There are 4 nested groupings, the coarsest first. Each group lies inside one group of the grouping before and may be the whole of it. The rows also spread widely along 15 directions, which tell nothing about the answers.
(in the rows, 128 means zero)
Some rows, each with its group in each grouping after it:
[163 150 106 110 155 120 149 180 110 128 155 137 107 136 148  92 125 131
 138  90 139  63 153  83 166 136 141] : mefug Pogig Z684 sizap
[ 81 142 125 170 119 125  91 130 103  97 108 135 176  75 168 138 129 180
 153 105  77 161 123 118 156 160 124] : dukap lida Z550 Zub
[123 126 130 157 140  76  93 103 124 125 163  86 147 134 129 108  89 178
 118 176 107 148 140 121 127 169  96] : dukap keteg Z265 zifeb
[ 94 146 148 136 123  85 146 153 177 102 138 120 128  96 142 143 144 150
  88  84 147 108 138 104 158 104 119] : deva Baso Z262 Modav
[168 118 119 160 130 107 131 150  83 178 136 143  54 163 124 119 170 114
 194 122 132 172 104 125 190 143  96] : deva zubes Z734 zezo
[143 175 127 102 158 125 165 141 175 151  86 199 115  96 115 119 156 163
 142  95 191 154  88 118 143  76  95] : dukap keteg Z455 Pupur
[116 155 149 104 160 126 159 127 117 134 121 133 185  66 146 134 126 141
  74 107 139  95 144 114 132  99 138] : deva zubes Z810 fofed
[137 151 100  97 115 128 135 146  89 168 117 115 133 116  99 129 142  90
 142 156 126  76 165  90  94  88 131] : deva Baso Z262 zem
[118 118  77 118  75  54 116  95 128 124 149  85 119 121 110 144 105 151
 186 136 106 139 126  92 125 127 104] : dukap keteg Z455 rifof
[117 131 130 138 135  46 137 139 131 125 162 131  92 115 170  83 146 162
 142 106 128 124 183  98 162 171  97] : dukap vore Z269 peg
[107 105 122 129 100  68 129 120 113 133 143  96 115 147  95 172 146  95
 145 122 115  92 160 119 104 145 105] : deva Baso Z586 kidak
[142 146 111 115 157  97 157 102 123  70 145 121 115  98 108 193 143 141
  81 122 140 115 151 137 112  93  89] : dukap lida Z752 Zir
[115 171  72 126 112 112  92 169 148  76 141 115 136 102 148 119 109 198
 159 112 105 134 111 108 141 133 121] : mefug Daz Z889 lis
[182 106  98 113 116 184 148 128 144 144 104 126 123 183  96 141 107  89
 168 105 138 120  47 113 134 125 160] : mefug Daz Z340 vebo
[147 156  51 134  89 135 106 130 118  96 150  98  77 124 116 142 127 147
 152 143 122 182  84 109  93 135  98] : dukap vore Z269 Res
[141 140 122  87 132 136 110  68 189  68 125 105  72 154 110 128  97 129
  92 154 106  99 112  99 157  87 108] : deva zubes Z734 Nelak
[168 144 129 146 141 144 119 116 128 143 134 165  81 144 140 113 131 155
 150 107 147 181  55 103 173 155  99] : deva Baso Z155 noku
[152 112 112 101 128 161 146 113 106 125 125  93 183 128 139 122  83  96
 124 115  94  63 130  80 136 125 189] : mefug Daz Z150 ker
[121 127 134  89 126  56 183 102 174 136 118 161 120  73 127 156 167 133
 117  94 167 150 154 117 107  82  92] : deva Baso Z155 zafin
[136 105 141 201 119 108 141 153  74 115 113 172 126  98  98 194 176 121
 187 136 135 147 171 107 113 105 121] : mefug Pogig Z684 bis
[ 91 121 129 152  93 130 132 182 141 126 114 124 155 134 134 118 139 106
 152  74 125  65 152  81 121 167 160] : dukap lida Z925 fafu
[123 145 126 125 144  91 117 127 103  98 178  64 127 146 107 146  98 122
  87 155 111  48 176 102 131 131 122] : mefug Daz Z889 madol
[164 122 136 154 155  92 197 136 103 132 141 150 135  88 106 194 170 131
 109 101 181 155 133 132 117  98 103] : dukap lida Z550 mupin
[153 151  97 141 141 143 129 155 199  84 128 124 135 119 156  97  98 200
 116 116 138 160  73 111 160 116 128] : dukap keteg Z716 buba
[119 158 131 123 144 106 145 166 168 127 121 134 117 141  72 166 152 126
 111 116 176 110 117 150 100 100  96] : mefug Daz Z150 Nep
[139 138 130 132 166 151 122 125 161 102 116 166 123 101 203  79 145 160
 100 110 113 177 133 126 124 165 114] : deva Baso Z262 zem
[158 109 114 104 119 116 168  66  77 138 131 122 118 137  61 212 133  73
 142 118 144  93 116 105 103 100 114] : dukap keteg Z265 zifeb
[ 83 177 133 120 152 150 104  84 111 114 131  90 125 113 126 172 123 132
  61 116 111 159  59 163 156 130  93] : dukap vore Z269 peg
[126 128 103 116 145 106 124 121 128 133 122  81 141 162  73 183 118 127
 124 140 113 123  85 179 147 109  98] : dukap lida Z550 Zub
[155 111 145 117 148  89 153  85 200  93 132 140 158  95 141 108  87 194
  96 137 143 141 126 101 139 108 123] : deva zubes Z810 fofed
[ 99 111 131 165 127 134  88 117 160 128 110 106 122 154 152  95 134 125
 132 163  85 181 135 144 115 163 110] : dukap keteg Z265 zifeb
[153 145 175 142 146 157 154 136 109 162 148 119 130 122 133  98 120  94
  67 135 162  84 140  60 131 126 149] : deva zubes Z734 Nelak
[122 147 141 105 117 106 151 129 154 129 132 144  97 148  84 141 138 101
 121  84 173  58 135  79 108 143 108] : dukap lida Z550 Zub
[122 144 133 116 126 139 122 159 193 156 109 114 183 146  95 106  91 145
 107 135 153  96  82 111  99 127 138] : deva Baso Z155 zafin
[140 169 100  91 169 130 110 119 121 136  99 158 101 159  57 151 141 139
 144 153 143 122  95 172  96 127  66] : dukap vore Z269 Res
[103 121 167 145 142  72 138 129 163 124 136 139 149 102 123 126 142 144
  90 134 149 128 183 126  69 155  93] : deva zubes Z734 Nelak
[190 107  92  94 145 146 159 137 187 148 111 134  93 184 145  53 116 107
 157 127 134 109 123  96 141 126 145] : dukap keteg Z455 rifof
[111 111 133 160 107 123 116 160 198 119 121  74 181 129 118 110 101 135
  90 193 116 121 156 109  72 104 147] : deva Baso Z155 noku
[109 137 142 145 103 121 118  90  98 119 136 153  81 128  91 191 145 104
 150  88 144 139  98  97 119 152  94] : mefug Pogig Z684 sizap
[ 91 157 140 108 126 109 131 150 172 168 155  67 149 149 126  82  95 124
  67 113 151  87 104 113 122 164 128] : dukap vore Z269 peg
[169 148 124 139 176 116 119 114  43 140 135 160  67 132 130 133 173 112
 142 170 117 134 181 120 130 137  80] : deva Baso Z155 zafin
[131 114 139  83 118  45 159 152 196 191 159 101  84 166 144  36 130 103
 123 114 153  85 182  89 138 152 114] : deva zubes Z734 Nelak
[124 129 177 147 166 115 122  72 161  99 110 142  79 136 134 128 142 133
  95 155 115 155 141 124 190 104  91] : dukap lida Z550 Zub
[106 126 129 135 108 117 117 111 163 113 160  54 161 119 151 108  82 126
  73 143 105 132 132  97 102 150 147] : mefug Daz Z150 ker

New rows, each followed by its group in each grouping:
[117 105 133 103 115  77 171 141 146 151 171 119  96 152 139 115 147  72
 112  53 159  80 172  96  84 198 120] : mefug Pogig Z684 sizap
[147 114 124 116  90 138 146  85 125 144 140 142  92 152 105 152 127  81
 157  79 157 131  85  73  93 171 124] : mefug Daz Z889 lis
[131 176 146 130 137 168 160 150 117 164 101 165 141  69 139  96 154 118
 105 130 171 139 132  73 105  90 141] : dukap vore Z269 Res
[123 119 102 155 123  76 156 158  69 150 143 136 125  86 181 129 179 128
 176  79 116 155 174 113 140 158 118] : dukap keteg Z455 rifof
[136 113 131 121  89  86 171 157 124 172 145 118 139 127  91 139 132  99
 150  93 167  70 139  71 110 124 139] : deva zubes Z734 Nelak
[124 171 118 134 141 155 106 126 120  98 102 146 120 111 120 135 131 149
 133 135 117 118 119 106 155 104 118] : dukap lida Z925 fafu
[136  87 142 121 166  99 152  97 121 145 123 108 147 162 105 143 132  85
 104 147 115  95 176 158 103 151 115] : dukap lida Z925 fafu
[147 151 120  94 174 143 100  62 140 117  73 169 108 141  72 134 122 149
 144 202 115 148 112 154 108  91  76] : dukap vore Z269 Res
[115 133 156  76 153 106 119 104 158 135  87 169 101 155 123  83 140 103
 145 138 105  38 200  90 147 120 114] : deva Baso Z155 noku
[149 130 148  98 165 130 157 121 168 139 119 131 120 124 148  81 133 108
  79 145 135 107 168 110 124 103 128] : deva zubes Z734 Nelak
[113 122 163 134 124 100 117  97 104 153 140 123  79 174 107 113 141  75
 138 136 125  68 178  79 132 168 106] : dukap keteg Z265 zifeb
[156 142 114 133 146  73  94 135 133 178 142 122  99 172 114  54 102 174
 181 178 126 141 126 114 173 162  89] : dukap lida Z925 fafu
[150 130 148 111 141 130 158 131 217  87 112 162 115 146 103 126 120 132
 106 106 174  86 127  98 107 113 130] : mefug Daz Z340 vebo
[123 132 130 159 114 111 126 133 139 125 136 150  75 105 182  88 170 121
 146 120 128 196 170  94 102 165 108] : mefug Daz Z150 Nep
[114 143 107 156 114 124 136 136  47 131 114 154 152  67 124 182 172 120
 165 105 124 143 153 112  92 135 117] : dukap lida Z925 fafu
[142 141  88 117 110 142 115 171 187 140 140  76 121 163 138  83 100 140
 118 127 125 131  72 114 147 128 137] : deva Baso Z262 zem
[134 120 124 147 155 164  93 129 140  72 133  93 104 172 144 116 122 109
  83 161  78 101 156 138 112 163 122] : deva zubes Z734 Nelak
[170 149  96  80 125 141 129  75 177  99 136 106  94 140 104 140  84 148
 102 136 137 129  53  96 158  79 113] : deva Baso Z262 zem
[138 124 162 137 153 152 108  89 157 121  86 154 172 147  99 114  81 158
 136 151 117 100  97 102 153 130 134] : dukap lida Z752 Zir
[176 140  77 116 182 141 137 171 177  79 131 151 145 121 168  97 124 185
 116 116 131 160 126 159  88 155 119] : mefug Daz Z889 lis
[163 167 145  89 167 133 164 112 108 145 155 157  57 116 157  92 160  91
  78  98 164 101 160  80 130 140 102] : deva zubes Z734 Nelak
[128 132 136 135 128 133 111  99 113 160  79 168 122 140  93 159 134 141
 209 110 119 172  46 137 200 108 110] : mefug Daz Z150 Nep
[130 160  80  60 115 108 143 133 157 119 134 112  68 111 166  84 149 114
 126 109 116 105 164  91 144  94 119] : deva zubes Z810 fofed
[164 144 108  86 155  95 161 157 136 188 145 130  88 152 129  90 134 123
 149  98 157 124 104 123 186 112 113] : mefug Pogig Z684 sizap
[170 113  95  90 137 105 165  87  99 158 139 136 152 100 135 146 117 144
 146  91 137 162  85 131 120 145 115] : deva zubes Z810 fofed
[132 151  65  95 110  61 131 157 112 151 138 129  86 139 100 132 147 157
 207  91 135 126 100 132 162 135  84] : dukap vore Z269 Res
[185 161  93 100 132 102 132  88  47 159 156 166  35 102 143 103 161 120
 173 141 136 163 155  71 129 139  77] : deva zubes Z734 zezo
[125 126 130 114 126 135  97  80 121 108  99 127 125 139 119 114 102 117
 163 173  75  90 161  81 154 102 139] : mefug Daz Z889 madol
[124 104 121 166 124 155 145 145 149  99 106 137 122 100 179 143 180 109
 112 108 109 188 142 137 102 126 132] : deva Baso Z262 zem
[122 163 108 139  80  72 113 122  65 159 178  92 101  98 109 138 124 129
 161 151 138 138 145  57 119 127 107] : mefug Daz Z889 lis
[ 84  92  95 138  55  60 116 130 134 130 150  43 134 124 145 135 127 102
 150 140  72 121 177  94 117 132 136] : deva Baso Z155 zafin
[163 138 132 119 169 211 106 115 142  74  71 186 112 156 107 118 131 113
 127 162 111  69 149 108  93 124 131] : deva zubes Z810 fofed
[108 137 125 126 100  81 138 142 183 138 155 135 115 111 143  97 136 138
 125  96 167 157 146  91  59 176 104] : mefug Daz Z889 madol
[130 148 144 140  95 148 111  51  68 148 128 172  70  95 151 122 143 100
 174 117 125 184 119  38 128 156 113] : mefug Daz Z889 madol
[130 128  96 107  87 115 129 110 144 168 120 115 102 157 109 129 117 125
 194  85 129 148  42 103 187 122 120] : dukap keteg Z265 zifeb
[107 119 135 197  55 114 108 124 108 139 132 131  84 140  92 157 149 106
 190 120 142 155 112  63 114 162 113] : dukap lida Z925 fafu
[ 93 149 149 142 154 133 107 138 233  84  98 132 139 131 140  96 111 189
  90 133 125 148  94 146 159 122 112] : dukap vore Z269 peg
[159 147 158 123 160 151 142 121 112 148 130 131  66 181 100 141 141  84
 105 114 150  76  93  99 202 107 118] : deva Baso Z155 zafin
[133 133 133  89 189 133 152 115 126 108  88 187 127 111 145 151 169 131
 123  71 117 115 131 169 156 126 103] : deva zubes Z734 zezo
[117 138 122 103 112 114 113 161 148 151  88 164 108 171  66 121 145 115
 196 120 139  51 138 108 118 130 110] : deva zubes Z810 fofed
[128 130 111  80  79 115 152 104 152 172 152  74 146  97 151  67  79  97
 110 139 129 112 146  32 106 102 169] : mefug Pogig Z684 sizap
[127 120 129 103 102 134 107  88 176 122 138 110 123 153 160  56  72 124
 136 121 103  98 127  47 138 172 156] : mefug Daz Z889 madol
[152 104 101 127 147 108 153 100 150 103 112 144 157  88 155 123 133 152
 127 155 115 176 171 133  72 121 113] : dukap keteg Z716 buba
[139 120 118  98 164 173 113  92 125  99  77 143  97 175  90 170 150  82
 132 138  87  98 117 170 133 111 106] : deva zubes Z734 zezo
[136 145 146 197 146 166 141 159 171 100 123 150  87 121 129 163 177 127
  89 126 174 226  87 149 100 110 100] : mefug Daz Z889 madol
[153 126  99  69  85 104 183 137 118 198 136 107 104 129 126 106 140  60
 155  93 151  74 140  51 134  95 153] : deva Baso Z155 zafin
[109 134 145 142 163 133 118 126 154  92  93 173 121 138 152 124 145 152
 145  78 111 113 119 131 177 153 114] : dukap keteg Z455 rifof
[112 109 123 166  76  86 151 149 171 104 156 124  81 102 185 130 164 138
 138  48 138 178 116  83 163 149 122] : deva Baso Z262 zem
[153 114 148 127 103 165 157  85 160 165 120 133 137 144 109 109  96  87
 117 118 171 122  84  50  81 145 152] : dukap keteg Z455 rifof
[133 151 128 159 156 182 101 178 120 101  97 141 176 152  75 166 117 139
 129 144 133  81 103 145  86 140 135] : mefug Daz Z340 vebo
[161 116 103  80 102  76 155  85 156 148 152 128  90 116 149  83 125 116
 140 130 142 138 165  64  82 142 110] : deva Baso Z586 kidak
[171 136 109 115 118  53 166  96  79 162 145 151 135  64 124 120 111 188
 192 126 150 149 119  59 189  86 118] : dukap vore Z269 Res
[104 174 127  95 165  98 137 187 195 146 129 110 157 133 107 108 123 153
  83 120 163  98 123 159 117 107 108] : mefug Daz Z889 madol
[187 111  75 131 117 137 144 167  90 144 117 113 144 152  83 139 121 103
 194 166 121  89 146 100  98  97 156] : mefug Daz Z150 Nep
[147 139 122 152 153 135 133 160  84 116 157  94 176 119 112 162 113 132
  79 140 133  81 138 118  91 141 135] : deva Baso Z262 Modav
[151  82 153 124 153 143 118  53 137 109  87 141 165 144 107 130  80 124
 144 179  81 108 140 107 144 104 148] : mefug Pogig Z684 sizap
[175 127  93  97 100  63 179 165 139 205 164 100 111 139  94 106 130 111
 149 131 187 118 128  87  93 110 117] : deva Baso Z586 kidak
[119 152 162 178 120 114  84 154 150 149 142  91 132 180  38 139  87 158
 116 189 160  97  76 112 134 129 101] : deva zubes Z810 fofed
[142 116 143 152 125 143 119  98 157 131 111 132  99 126 177  85 127 133
 131 148 102 188 111  89 179 119 133] : deva Baso Z155 zafin
[136 173  93 148 146 115 126 159 103 138 136 112 102 123  89 172 158 144
 125 153 153 171  98 163 113 100  72] : dukap keteg Z716 buba
[109 125 164 158 116 106 165 162 144 192 139 103 114 157  83 147 164  68
 100 115 188 117 125 119  98 126 114] : dukap keteg Z265 zifeb
[112 155  90 110 115  40 109 148 141 137 141 126 148  76 146  96 122 206
 169 144 115 146 162 107 127 121  92] : deva Baso Z155 noku
[135 122 149 154 154 124 145 144 173 157 117 140 153 135 133  94 130 136
 107 138 161 155 128 128  82 155 117] : dukap keteg Z455 rifof
[121 189 101 102 166 170 104 109  74 123  99 117 132 104 121 151 125 144
 120 147  92 131  80 146 186  78 114] : dukap vore Z269 peg
[139 123 109 131 110 105 139 119  87 166 114 104 163 116  89 143 110 119
 172 168 120 101 141  87 127  83 138] : dukap keteg Z455 Pupur
[119 138 179 103 151 166 137  81 163 150  81 199 150 111 121 111 124 108
 111 110 157 131 116  97  86 140 127] : mefug Pogig Z684 bis
[180 152 111  80 184 115 148 130 122 135 118 167 120 137 105 126 128 150
 135 122 149  84 122 128 148 107 102] : deva Baso Z262 Modav
[106 110 125  98 119 100 122  50 113 130 134  68 139 137 122 155 101 100
 108 133  77 115 124 124 157 128 119] : dukap lida Z550 mupin
[ 92 131 175 124 117 111 139  79 124 140 108 164 121  85 140 144 153 114
 127  83 130 139 129  93 150 129 111] : deva zubes Z734 Nelak
[119 146  88 131  75 120 112 164 167 107 117 164 123 100 153  86 125 167
 207  91 129 138 129  54 109 149 139] : mefug Daz Z889 madol
[105 115 175 167 124 157 140 120 130 146 111 112 165 129  87 170 137  68
  86 157 146 123 141 116  57 115 141] : mefug Daz Z889 madol
[ 93 150 189 159 142  92 140 174 173 151 111 168  90 146  94 147 183 124
 121  92 181 108 125 126 160 115  87] : deva Baso Z155 noku
[135 127  93 145 124  95 123 158 141 127 126 103 107 136  82 168 157 133
 141 170 129 171 127 172  91  94  82] : deva zubes Z734 Nelak
[141 167 135 103 144 177 148  75 171  90 124 129 112  76 164 118 115 124
  54 137 140 167 112  80 122  69 136] : mefug Daz Z889 madol
[142 165  87 105 119 125 128 143 117 127 112 117  78 141 100 126 139 116
 169 149 121  83 137  86 175  60 118] : dukap keteg Z716 buba
[191 143 117 117 183 173 120  78  96  80 122 155 112 139 119 163 104 153
 118 132 111 113  75 117 179 113 115] : deva Baso Z155 noku
[153 128  96 171  79 124 113 125 132 110 156  96  77 148 103 155 115 134
 166 135 133 182  70  89 134 130 118] : mefug Daz Z150 ker
[146 103 152 155 142 155 166 130 160 127 101 132 216  99 112 133 107 126
  91 157 152 115 145  99  60  99 163] : dukap keteg Z265 zifeb
[136 148 120  83 134 134 144 116 134 167 104 166  85 138 150  69 151  93
 157 104 136 104 151  81 129 143 117] : dukap keteg Z716 buba
[132 136 126  93 121 101 128 144 178 154 151 128  34 203 115  75 134  86
 143  94 153  80 134  89 142 170 102] : mefug Pogig Z684 sizap
[102 115 161 142 115 131 142 140 225  93 120 112 139 148 102 145 105 124
  86  99 152  98  99 104 133 107 145] : mefug Pogig Z684 sizap
[166 115 120 176 130 105 122 115  93 127 175 137 131 123 134 150 115 170
 137 113 145 183  88 111  94 211  93] : deva Baso Z155 noku
[148 148  87  85 138 125 147 155 147 142 105 180  79 141 161  76 161 124
 189  60 136 105 131  99 151 151 118] : dukap keteg Z455 rifof
[145 174 168 116 174 132 127 123 144 131 111 175  83 156  89 127 131 142
 132 119 164  87  97 102 208  91 104] : mefug Daz Z889 lis
[147 164  72 146 127 119 117 210 137 138 155  96 130 134 151  71 115 170
 148 132 135 125 122 101 123 150 129] : dukap keteg Z455 rifof
[158 111 116 107 156 128 132 107 151 121 147 120 104 157 183  85 114 129
 108  94 107 133 113 121 159 184 124] : deva Baso Z262 Modav
[174 153 115  99 147 149 126 111 179 111 123 146 134 129 124  56  80 155
 106 173 149  92 150  60  81 133 133] : dukap lida Z925 fafu
[165 125 116 109  90 138 153 132 184 153 104 152 116 141  90 111 116 116
 161 130 171 111  96  54  99  95 140] : deva Baso Z155 zafin
[ 95 179 145 111 134 137 106 101 133 128  83 127  82 123  98 130 143 117
 130 169 110 108 124 106 201  41 108] : dukap vore Z269 peg
[124 128 165  98 164 120 156 124 109 134 115 140 156 118 141 117 129 106
 106  92 115  30 173  95 176 119 149] : deva zubes Z734 Nelak
[133 166 116  81 126 128 123  97 161  83 122 134 147  83 134  92  89 148
 107 157 120  73 181  49  86  96 143] : mefug Daz Z150 ker
[129 110  95 107 106  91 143 174 186 167 117 104 140 148  96  98 125 110
 155 160 140 121 160 127  64 106 128] : mefug Pogig Z684 sizap
[113 162  70  82 125 131  67 121 143 131 114  75 130 163  97 128  95 145
 140 168  78 121  79 160 130 119  99] : deva Baso Z262 Modav
[145  89 118 113 110 108 169  71  73 148 121 132  81 135 141 149 161  53
 177  99 104 106 170  78 154 123 132] : dukap keteg Z455 Pupur
[124 153 115 140 106 113 119 135 108 142 146 130 127 116 103 148 127 137
 150 112 154 144 103 101  85 161 106] : mefug Daz Z150 Nep
[143 165 145 131 178  82 141 127  63 165 173 126 106 111 158  94 134 157
 108 111 141 127 134 110 202 160  97] : dukap vore Z269 Res
[138 115  89 108 117  86 116 179 153 204 124  77 129 176 139  54 114 129
 184 157  93 124 124 130 185 119 133] : deva Baso Z155 noku
[130 193 113 113 134 158 111 157 155 126 115 156  81 119 105 104 143 126
 120 154 160 131 131  94  84  98 102] : mefug Pogig Z684 sizap
[127 112 148 133 152 173 113  96 125 157  63 127 147 167  95 132 125  90
 148 174  92 117 109 140 160  86 138] : dukap keteg Z265 zifeb
[139 135 170 142 121 117 151 124 102 135 161 123 103 131 119 124 124  98
 100 108 159  50 156  41 149 140 140] : deva zubes Z810 fofed
[160 120 138 185 130 142 121 155 178 143 127 112 118 178  51 149 121 133
 107 197 178 172  78 148  65 120  99] : deva zubes Z810 fofed
[ 79 124 132 151 125 135  67 157 179 107  88 105 152 165 118 107 117 150
 142 161  74 108 130 154 136 144 123] : deva zubes Z810 fofed
[ 91 118 130 155 134 102  96 144 117 138 108 125 115 135 156 115 156 127
 174 133  72 163 153 152 179 138 113] : mefug Pogig Z684 bis
[149 161 109 175 138 134 120 209  82 135 143  77 143 137  72 173 126 145
 124 168 134 100  98 134 166  68 127] : deva zubes Z734 Nelak
[155  78 129 135 143 105 129 133 186 155 104 141  96 187 141  70 147 111
 162 157 114 156 155 142 115 160 111] : deva Baso Z586 kidak
[112 171 120 160 141 125 121 150  68 134 139  99 133  80 139 162 152 136
 116 148 113 169 130 131 160  79 118] : mefug Daz Z889 madol
